The first 9 rows are patterns. Each new row is the sum of 3 different patterns, raised or lowered, with some noise. Before adding, each is slid sideways (what falls off one end comes back at the other) and multiplied by a number that may be negative. Names go in the order of the patterns.
Some rows, each with the names of its patterns after it:
[ 19.4   2.1  -2.0 -11.6   3.1  13.5 -12.5  10.1 -17.7 -12.2  20.8  -7.8
   8.4 -15.1  14.0  -5.5  -7.7  -3.8  -6.3  -7.6 -11.8 -12.5   0.9   2.8
 -15.5 -15.1  -8.8  13.4] => zovo
[ -8.1   1.8 -15.5 -12.8  17.1   7.8 -17.1   6.5  17.2  -8.5   8.9  15.7
 -11.5  18.3  14.7  13.8  12.0 -12.3  13.4   2.1  -2.1  -5.6 -17.2 -15.1
  -5.7  -8.7 -13.1  14.3] => subeb
[ 13.7   9.9  13.8   5.4  20.9  -1.0  -5.1 -19.7  -2.0  -8.2  -3.4  -8.9
   5.0  -9.8   2.4  -6.7   4.2   2.0   8.7  14.1   1.9  16.4  -3.9 -10.5
 -18.3  13.3  -4.6 -12.1] => pono
[ 10.8  16.5   1.7   9.1  20.7  -5.1 -15.2 -10.5 -15.2  -4.3   7.4 -11.1
 -20.2   9.4 -17.5   5.0  -8.1 -20.3 -16.1  15.3   3.0   3.4 -12.9   2.0
   7.0  20.5  -5.7  -6.4] => mak
[-17.7   5.4  10.7   2.2  18.5 -12.5 -11.0  17.4 -13.2  10.9 -16.9  -5.3
  11.0  14.1 -19.7  12.6  -4.9   3.1  10.1  -6.9  -7.8  12.6  10.9   9.3
  18.3  20.8  16.4 -18.6] => tev
[  5.0  -8.0   0.3 -14.7  19.0  11.5  -2.9  15.4  16.8   1.3  -8.8   6.7
  -6.6  18.8  20.3 -16.9  -0.2  11.6   9.0  -3.5  -8.4  -9.5   2.3   3.7
 -16.0  -7.2 -10.4  13.6] => zub
[ -5.0 -17.8  10.9 -10.6 -20.4  -0.9 -14.6   5.1  -0.9   3.6  13.1  -1.9
   1.3  -7.6   2.2   9.3   1.1 -17.3 -13.7   6.4  -7.4   2.8  20.3  13.7
 -20.6  15.2  10.2   0.5] => Tuv
[-14.4  -6.0 -20.1   8.9  -5.7   3.3  16.0  -7.2  -2.9 -20.3   1.9   1.2
 -20.8   8.1  14.7   6.2  10.7  -9.5 -12.9  11.7  -8.5  -7.9 -11.4  -7.5
   7.6  18.1   3.0  17.4] => bobil
[ 15.8  14.1  14.5   5.2   7.0  -5.8 -16.6   4.7  -9.6  -0.7  -8.3  -2.6
 -20.0  14.7 -14.2  13.0 -14.2 -15.4   0.0  17.9  -4.7  -2.1  19.8   7.7
  -4.2   4.5 -16.6  11.2] => puzif

New rows, each followed by the names of its patterns:
[-25.8 -23.3 -10.0 -10.8 -11.8 -27.9   1.2 -24.2 -25.2  -9.6 -55.0  -1.0
 -21.3  -2.6 -38.9 -26.5 -14.1 -47.9 -30.0 -17.4 -25.0   4.6  -2.0 -44.6
 -13.5  -0.5  -7.9  20.7] => zovo mak bobil
[-15.8 -10.2  11.7 -28.1  20.9  11.9  19.7   8.6  14.2  -6.3  17.2  -3.9
  -8.0   6.2 -14.2   9.5  30.8  35.3  16.6  41.9  34.7  38.2 -18.9   1.3
  16.4  24.8  16.0  10.0] => pono tev zub
[42.0  2.6 10.9  7.8 25.9 10.9 11.9 14.4 30.4 27.3  6.5 21.1 -2.1 43.1
 26.8 13.9 18.2 29.1  3.2 26.9 26.6  6.7 39.2 30.6 22.5 30.9 31.7 19.5] => pono tev zub
[  8.3  26.9  18.3 -13.5   9.2  -4.4   2.9  23.9  37.8  17.0   7.2  30.0
  28.1  20.0  42.9   3.5  14.9  26.1  -1.0  37.6   6.4  13.4  -0.6   7.4
  13.1   8.2  -4.3 -11.7] => zovo pono mak
[ -2.8 -21.4 -14.7  -1.3  -4.8 -22.0  -4.7 -15.4 -20.9 -27.1 -21.3 -26.3
   5.2 -33.5 -18.0   0.2 -15.2  -8.0   3.5 -16.5   3.3  17.8  -2.6  -5.1
   3.0   4.8  -2.7 -29.9] => subeb mak zub
[-20.1  13.2 -43.3  16.9  -7.0  10.4  -6.1  13.4 -25.4   4.3 -35.7  16.4
   8.8 -15.8 -41.2 -12.9   1.4 -19.2 -14.4 -17.0 -18.7  21.3  10.1 -44.8
  -7.0 -28.1 -35.2  -2.2] => zovo pono puzif
[ 15.5   6.5  15.1  25.5   0.8 -13.6  20.5  -3.4  -4.6  23.2   3.3   2.3
  20.9  -9.9  11.2 -13.6 -12.7  13.0   0.7 -15.6   5.4  11.7  25.1   8.1
  10.1  31.1  38.1  -8.0] => subeb pono tev
[  2.4  20.2  -1.8  29.9  -2.3  15.2   9.6   2.7  18.1  39.1  28.8  40.4
  38.8  16.0  12.4  24.7  17.4  23.9  46.2  17.5  13.4  35.5  11.1  23.6
 -12.6  10.7  15.4  35.8] => tev Tuv puzif
[-11.0 -37.6   0.0  13.3   1.5  -4.6   7.6   6.6  15.4  11.1 -26.5  21.3
  14.3  -7.8 -13.5   7.4 -14.4 -18.1 -11.6   2.2  -4.7  -7.7  -8.5  22.6
 -14.0   9.1 -15.0   1.9] => zovo Tuv puzif
[ -6.8  -0.9  22.2  -7.3 -11.4 -61.6 -30.4 -15.7  -7.9  -4.5 -12.4 -34.9
  -8.0 -46.2   5.7 -11.6 -29.6  -3.5 -25.8  -1.9 -24.1 -33.0 -18.3 -11.6
 -27.3 -21.8  21.0   0.0] => zovo pono puzif
[ -7.6  17.8   8.0  -0.1  36.5  16.6 -15.2  27.7  28.4  20.8   1.8 -10.3
   4.1 -14.0  -6.3 -12.5 -11.7  -3.9  11.6  -4.0  20.5  -7.0   6.1   0.6
   2.6   9.9  28.2  -2.5] => zub Tuv puzif
[-29.1 -34.3 -20.0 -17.4 -21.8 -11.6  -0.9 -27.3  -8.5   3.7 -25.0   9.9
   3.3   2.3 -26.0 -38.4 -10.4 -17.3 -26.6  -4.9 -43.7 -30.7  -3.3 -23.8
 -30.5 -17.6 -37.0 -15.8] => tev Tuv puzif
[-12.7 -11.4 -19.9 -32.9   0.2 -36.0 -46.3 -29.1 -18.0  -0.8 -19.6 -12.2
   5.7 -26.5   3.3  -9.6 -16.2   4.2  -4.5 -21.8  -8.1 -21.3 -15.2  12.8
  -5.7 -10.9 -24.5  -6.7] => tev Tuv puzif
[ 7.9 14.7 37.8  7.7 33.2 10.9 18.5 31.4 31.0  2.8 40.4 -1.9 11.8 45.3
 16.1  0.1 -1.9 -8.8  5.5  1.8 25.5  9.5 17.5 26.8  2.8 21.7 18.9 -0.7] => zovo subeb puzif
[  5.1  23.8   2.5  -1.5   7.8  35.0  13.2  16.8  48.8  -4.5   8.5  36.1
  32.7  20.4  14.5  22.8  30.6  26.4  21.4 -24.7  -4.6  11.4  15.6 -16.4
   9.6 -10.1  11.9   4.7] => subeb mak Tuv
[ 23.3  -9.6   0.4   2.2   1.6  37.9   1.7 -22.3 -21.3  23.8 -22.8 -10.6
   6.9  -1.8  22.6   8.1 -27.2 -25.5 -10.8 -24.8 -28.5 -17.3  25.8  20.5
  13.5  -6.9  16.2 -24.2] => tev bobil puzif
[ 13.2   3.2 -11.8  35.4  16.0  13.5   6.4  11.0  11.1  15.8   1.3  15.5
  47.1  31.4  22.4  13.1  -8.0  39.3  37.2  17.0  22.9 -13.2  -3.3  38.6
   1.2  31.4 -26.8  -2.5] => subeb tev bobil
[-15.3   1.5  -9.1 -16.7   3.7 -17.0  -2.0 -12.0  -6.0 -20.2  -4.2  -6.9
 -10.6  -2.3 -12.7   0.9 -42.1  -4.6 -21.4   3.2 -10.8 -15.1 -31.7 -12.9
 -10.0 -20.9  16.8 -28.9] => tev bobil puzif
[-21.3 -53.1 -18.2  -2.4 -48.1   0.8 -41.9  -4.7 -15.6 -20.2 -14.1  23.6
 -52.4 -12.3 -24.3 -23.4  -8.1   5.7 -21.4 -19.0 -16.2 -40.6 -25.6 -39.4
  -6.2   9.8  -9.4 -24.7] => subeb tev bobil
[ -8.4  10.1  26.9 -10.5   0.7 -25.3   7.8  25.5  19.7  -7.0 -23.8  -5.1
 -19.3  20.4  -4.0 -52.8  18.6   2.0  12.2 -26.8  16.7  -6.1 -23.5 -12.9
  12.2   7.4  17.1  -9.8] => zovo pono mak
[ -4.5 -15.7 -18.8  -4.4  -6.6  -6.7 -45.3 -13.4 -28.7 -39.2 -16.2 -43.4
 -12.6 -27.7 -38.5 -30.4  -2.6  12.4 -16.6  -3.6 -28.0 -39.1 -26.5   1.8
 -40.0 -21.0  -6.3 -20.4] => subeb zub Tuv
[-14.5 -31.2 -28.9  12.8   4.4  17.6  -7.7 -15.3  20.9 -28.7  23.7  -9.3
 -17.5  22.9 -13.0  -5.1  -2.9   1.9   1.8   0.6  -9.1  -0.9  17.9   5.0
  -3.8  -0.8  33.2  24.5] => zovo tev zub
[ 17.4   8.1  -3.8   6.4   7.6   8.9  29.9  -7.7 -20.3   4.1  11.0   9.2
 -19.3 -11.5  -0.3  27.4  17.1  21.0 -13.9   8.0 -12.5  27.7   0.8 -15.5
   9.5  14.7   5.8   4.1] => zovo pono mak
[-23.0   1.3  19.9   7.1 -14.8  -8.4  15.7  20.7 -32.4   3.1 -30.6 -11.7
  36.6 -18.7   4.1 -16.6   0.4 -28.9 -27.2  -0.4 -25.2 -10.4 -38.2 -36.4
  -8.0   7.5 -41.5 -18.6] => zovo zub puzif
[-19.7  -5.7   0.3  31.3   8.0   4.1   2.5  17.2  -5.6 -19.6  15.0  -7.0
 -12.1  -3.6  -3.9 -17.3   8.0 -29.8   3.8 -22.6 -15.0   7.1  15.4  -4.4
  13.8  12.1  21.5  10.2] => zovo subeb puzif
[ -7.2 -24.7 -22.2  -4.4 -11.3  23.6 -17.5 -22.0 -25.3  19.8  -3.0 -17.9
   7.9   9.7   1.6   7.1 -16.8 -20.0   9.6   0.4 -10.7 -22.1  -7.6   3.0
  -7.7   5.6 -10.9 -31.7] => zub bobil puzif
[-11.8  -9.3   3.6 -27.9 -10.5   4.5   3.6   3.6   2.0  24.3  26.1   9.4
   4.0  -7.4  -9.2   6.7  -5.3  13.4  30.1   5.1 -14.4  -4.6  -2.0 -34.5
  18.1  -4.1 -28.2   6.9] => subeb tev puzif
[-29.2   4.6  35.9   6.7   6.8  -4.8  18.5   9.6  -9.1  11.5 -19.8 -17.3
 -26.3 -18.8 -23.2  17.8  -9.2  -1.0 -20.4 -13.7  -6.6  -0.4  -3.3   0.5
  19.0  -9.8  23.3  19.7] => subeb pono Tuv
[-31.8 -41.3 -30.6   2.2 -22.8 -36.1   1.3 -25.1 -26.0  -2.3 -68.0 -17.9
 -42.4 -13.8 -11.4 -30.7 -15.8 -26.6  -6.8   4.5  -7.7   2.8  -2.0  -6.2
 -10.1  -3.3 -20.7 -11.0] => zovo subeb bobil
[-10.7  -4.8 -44.5 -37.5  16.7 -11.7 -47.6  -3.4 -34.6 -20.6   6.5 -32.8
 -36.3 -31.4 -39.2  -2.2 -40.7  -5.9 -31.2 -11.9 -11.9 -17.4 -23.2   0.0
  -4.2 -26.0 -23.5 -17.7] => subeb bobil puzif
[ 17.1 -19.6  34.8  10.0  -0.7  -7.2  -2.8  -1.2  30.4   6.6  47.6   6.1
  -1.3   7.6  44.0  15.5  13.4  57.8  16.9  14.9   2.5   0.5  23.0   5.3
  35.6  30.0  30.5  40.6] => pono bobil puzif
[ 12.9  20.9 -13.3 -30.7  -2.5 -28.0 -21.9 -18.2  26.7  19.2 -18.7  -2.1
   3.1 -25.1  24.8   4.9 -24.7  12.1   1.1  -9.2  27.5 -27.8   2.2  22.2
 -15.0  -9.3   7.1 -17.7] => mak tev puzif
[-33.3 -14.7   1.9  11.3  -3.2   7.9 -15.4 -24.6 -16.6 -15.2  -6.3  -9.4
 -25.1  -2.1  23.0 -43.1 -29.8 -25.9  -3.5  26.0   2.7 -25.9  -4.8   7.9
  21.0  -2.7   7.0 -32.7] => zovo tev bobil
[ 36.1   2.9 -14.8  30.9   7.9  11.3   2.3   0.6  24.3   7.1  37.4  50.3
  12.2  21.3  20.8  10.8  28.3  38.3  16.0  34.9  17.7   4.5  33.6  29.2
 -20.7   8.1  15.7  47.9] => mak tev bobil
[27.0 13.4 10.8 13.1 38.7 -5.6 24.4 26.1 31.4 -2.0 15.7 26.2 -2.9 12.0
 37.3 60.9 20.1 21.8 29.6 26.8 -5.4  7.8  6.6 23.8 32.3  5.5 22.4 24.3] => pono Tuv bobil
[-15.4 -12.3 -24.5   7.9 -19.8  -3.5   2.6 -41.5 -12.4 -20.1 -12.0 -37.1
   7.1  -0.2  19.6  -8.3   3.3  -1.3  -1.8 -15.6  -5.5   2.0   5.4 -15.0
 -24.9 -24.2 -18.3 -16.3] => zovo pono Tuv
[-19.0  -9.0 -14.8  22.4  -5.9 -19.2  -5.7 -20.7 -34.7 -35.7   4.7  28.5
  13.0  -5.1   7.0 -14.2  22.8  27.9 -27.0   5.7 -15.6   2.0  30.9  10.1
  -8.9  -1.0  -8.2  10.1] => mak tev bobil
[-17.0 -24.8  12.1 -14.7  20.4  -3.9   4.6  22.5   3.4 -18.7  -3.0 -14.8
  20.1  16.0 -22.9 -18.3  10.7   0.5  -7.2   4.2   0.8 -22.3   9.2   8.1
  -7.1  -2.2 -29.9   6.2] => Tuv bobil puzif
[ -8.8   3.0  -7.9  -2.3 -53.7  -8.9 -27.2   4.3   0.2 -41.7 -40.2 -15.0
 -18.5 -38.5 -36.5 -21.6 -28.8 -20.4 -22.5 -26.7 -31.3 -10.7 -11.8 -39.3
 -21.4  -7.9 -17.1  18.6] => subeb mak bobil
[-26.3 -21.4 -26.7 -16.4 -30.6   8.1   3.5 -39.5 -23.2  -1.5 -31.4  -3.6
 -17.2 -10.0 -19.7 -37.3 -22.4 -25.4 -26.8 -20.8 -42.6 -25.9  15.5  -4.8
 -18.6 -34.1   4.2 -31.8] => zovo tev Tuv
[-21.2   4.6  20.0   4.6  16.9  17.7  -1.0  17.0  26.2  -9.0  12.2   1.0
  23.1  13.3  20.9 -22.2  11.9  -2.9   9.2  -2.9  -5.6   5.4   5.5  27.2
  27.8  39.3  29.7  16.4] => pono mak tev
[ 18.9   1.5  11.5  11.3  21.7   7.9 -19.3  25.8  21.8  32.1  41.5   5.8
   9.4  30.0  22.3   6.5  13.8  29.8  19.2  50.0  19.8  52.8  24.3  11.5
 -14.6  40.9  26.4  15.5] => zovo bobil puzif
[ 28.5  11.5  48.5   5.9  -4.8  45.0  40.7  33.6  21.3  24.8  23.6  15.0
  -3.3   1.6  13.0   6.0  21.5   6.4 -13.9  15.0  13.4  16.7   3.7  14.3
  35.1  18.3  14.5  13.4] => pono mak zub
[ 19.8  27.9  15.1  11.0   3.0   8.6   6.7  19.8  41.6  33.0   5.2  40.5
  13.4   2.0  15.6  44.6 -13.5  30.9  -4.0  25.5  35.9   3.9  17.8  26.8
  18.9  11.7  11.5  32.4] => subeb Tuv puzif
[-33.5   6.9 -24.4  -1.7 -18.4   2.4 -17.8   0.1  -0.4 -10.1 -17.9  16.7
 -18.5 -22.8   9.0   4.3   4.1  11.1  -6.5  -4.9   9.3  21.0   9.8  23.3
  -9.5   3.5   1.1  -2.3] => mak Tuv puzif
[ -4.9   9.3 -16.0  30.4  -9.2 -47.8  -9.3   3.7   7.6 -18.8  26.5  20.6
 -12.1 -16.0  19.8   8.7  -1.9 -13.5 -25.1 -14.4  15.6 -23.3  -8.4 -53.9
 -15.4  -5.7  17.2 -29.6] => zovo pono tev
[ 25.6  15.4  20.5   8.2   0.9  39.1  26.8  29.3  22.7  15.3  13.6  26.5
   5.9   1.2  -5.9 -21.0  27.6  13.0  41.3  19.3  21.6  43.4  30.7  30.9
  41.5  13.2  17.9  16.3] => zovo subeb pono
[-17.7 -21.9 -12.9   3.5 -16.0 -19.2 -17.3 -46.7 -11.0 -16.8  -3.5   6.5
 -14.2 -20.0 -14.9   0.0 -24.3   1.9 -17.1 -18.8 -40.6   7.0  12.6 -10.1
 -24.6 -13.6 -16.6 -21.8] => mak zub puzif
[  3.2  32.4  24.7  40.6 -20.6  30.2   9.2  -6.7  36.8   2.6  14.6  24.0
  18.7  -5.7 -11.3  -9.0   7.3   6.5  -2.5 -14.9 -12.3   5.6  -2.6  -5.5
  13.0   2.3 -32.6  13.4] => mak bobil puzif
[  6.7  29.9  10.4   8.3 -12.8  13.7  -6.5  20.2  -6.6   7.3  30.0  -8.5
 -10.9 -27.1   8.6  16.8 -13.1   0.8  23.6  13.1  24.6   0.8 -27.1   5.7
  13.1   1.9   9.0 -21.2] => mak zub bobil
[-34.1 -10.1  19.5 -18.7   8.1 -22.5  -5.5  13.1  12.4 -26.7   6.9  -1.2
   8.1  13.2   7.7 -10.7   3.5  -3.6  13.9   3.3  17.2   6.7 -26.9 -15.5
  -1.6  -2.2  -6.5  -1.6] => mak tev zub
[ -8.0  -0.2 -37.2 -15.0 -20.5  28.5  39.3 -11.0  -7.7  11.4   0.9 -13.2
   1.0 -28.0  18.6   2.2 -24.1 -16.2  -8.1  -8.1  -2.8 -13.9  -9.0 -34.5
  15.6  -6.4 -16.1 -11.6] => subeb tev zub
[  3.4   1.8  -8.9  29.5 -15.0  -5.5  24.8  -4.4  -9.1 -25.1 -16.0  18.3
 -16.5   3.7   8.3  13.8  20.5  -4.1   2.6  31.6  15.5  -1.9   5.7  -6.4
  30.8  43.5 -11.4  25.6] => subeb mak bobil
[  7.6  -0.8  20.7   6.6   6.9 -15.7  18.0 -13.1 -15.4   2.5 -19.3 -28.2
  30.3  -9.8   2.2 -16.3   1.2  19.3  18.3   4.7   3.6  14.8  33.9   8.4
   6.1  15.7  18.9 -23.8] => mak Tuv puzif
[ 19.4  33.6  15.8   5.0  28.0  30.5  52.2  18.8  -6.5 -20.3  64.0  18.4
 -12.0  53.6  34.4  16.7  24.9  26.2  -2.6  18.5   9.1  10.4  -2.6  23.9
  21.1  24.0  17.1  25.1] => subeb pono zub
[-15.8 -42.4  -8.7 -15.5  16.0   1.8 -58.5  -1.5 -18.5  -8.1 -32.5 -53.6
 -49.8 -10.2 -20.5 -40.6 -23.5 -32.3  -0.1 -11.2 -39.6  -9.3 -19.0  -2.5
  -1.4  -2.0   4.4   0.5] => subeb mak zub
[ 23.0  26.5  27.4  12.2  14.5  16.4  22.7  14.1  -2.6  12.1   5.7  22.2
  39.3  41.8  25.4  13.1  32.2   7.4  -1.5  17.4  24.8 -19.1  10.6  24.0
  43.8  18.8   9.0   3.8] => zovo pono zub
[ -0.5  -4.1   3.8  11.2  -9.3 -12.6 -19.6 -10.6  -6.0   1.4  -2.8  -3.4
 -34.2  12.7 -15.0   8.3 -29.5 -11.6   8.0  -7.8 -28.4  -5.4 -13.2   1.4
  -1.8 -16.3 -38.2 -15.4] => tev zub puzif
[-17.0  15.9  24.3 -18.8  12.9  10.9  -8.9  10.4  14.3   8.0  11.2 -16.5
   4.0  12.4  51.2  42.9  10.1  35.4  25.8  29.4  38.8  43.8   8.7   4.6
 -10.0  32.8  22.2  32.0] => zovo mak puzif
[-16.1 -21.7 -15.3 -11.7 -18.4   6.4 -26.6 -21.1 -19.7 -14.0 -30.4   4.3
 -25.5 -18.4  -8.6 -25.5 -22.8  -5.6 -16.8 -23.1  -1.1   2.9  -0.1 -49.1
 -29.0  -2.5   7.4  -8.3] => mak tev puzif
[-15.5 -16.2  -2.1 -22.1  -1.6 -42.9  -0.7   2.2 -35.1 -28.8 -14.8  11.5
 -12.4  -3.5 -26.5 -20.0  19.6  -4.1  -7.7   1.7 -10.2 -13.1   1.8 -11.0
 -10.4   0.8 -22.5 -13.2] => zovo mak zub
[-14.8 -16.2 -15.3  -3.8   7.4  -7.9 -26.1  -4.1 -26.5 -22.3  -8.8 -31.1
  13.9 -22.6 -23.6 -35.0 -41.2 -40.4 -22.0 -22.7   9.7  -9.0 -11.4 -33.0
 -19.2 -42.4 -14.1  17.0] => tev bobil puzif
[  1.3 -24.6  -6.8   4.1 -16.2  -9.4 -17.5 -27.3   6.5  -9.9  -5.7  -3.1
  -8.5 -23.8 -11.3 -27.5  14.7 -21.7 -33.6  -4.0 -18.7 -16.4 -43.4   1.8
 -31.3 -34.4 -31.3 -13.1] => zovo mak Tuv
[11.9 15.8 -9.7 37.6 12.5 40.3 21.6 28.9 32.6 10.6  0.4 18.1  1.6 17.4
 29.1 19.0 20.2 12.2  5.6 20.3 12.6 14.2 18.4 -6.7 43.2  8.5 34.7  7.0] => zovo pono bobil
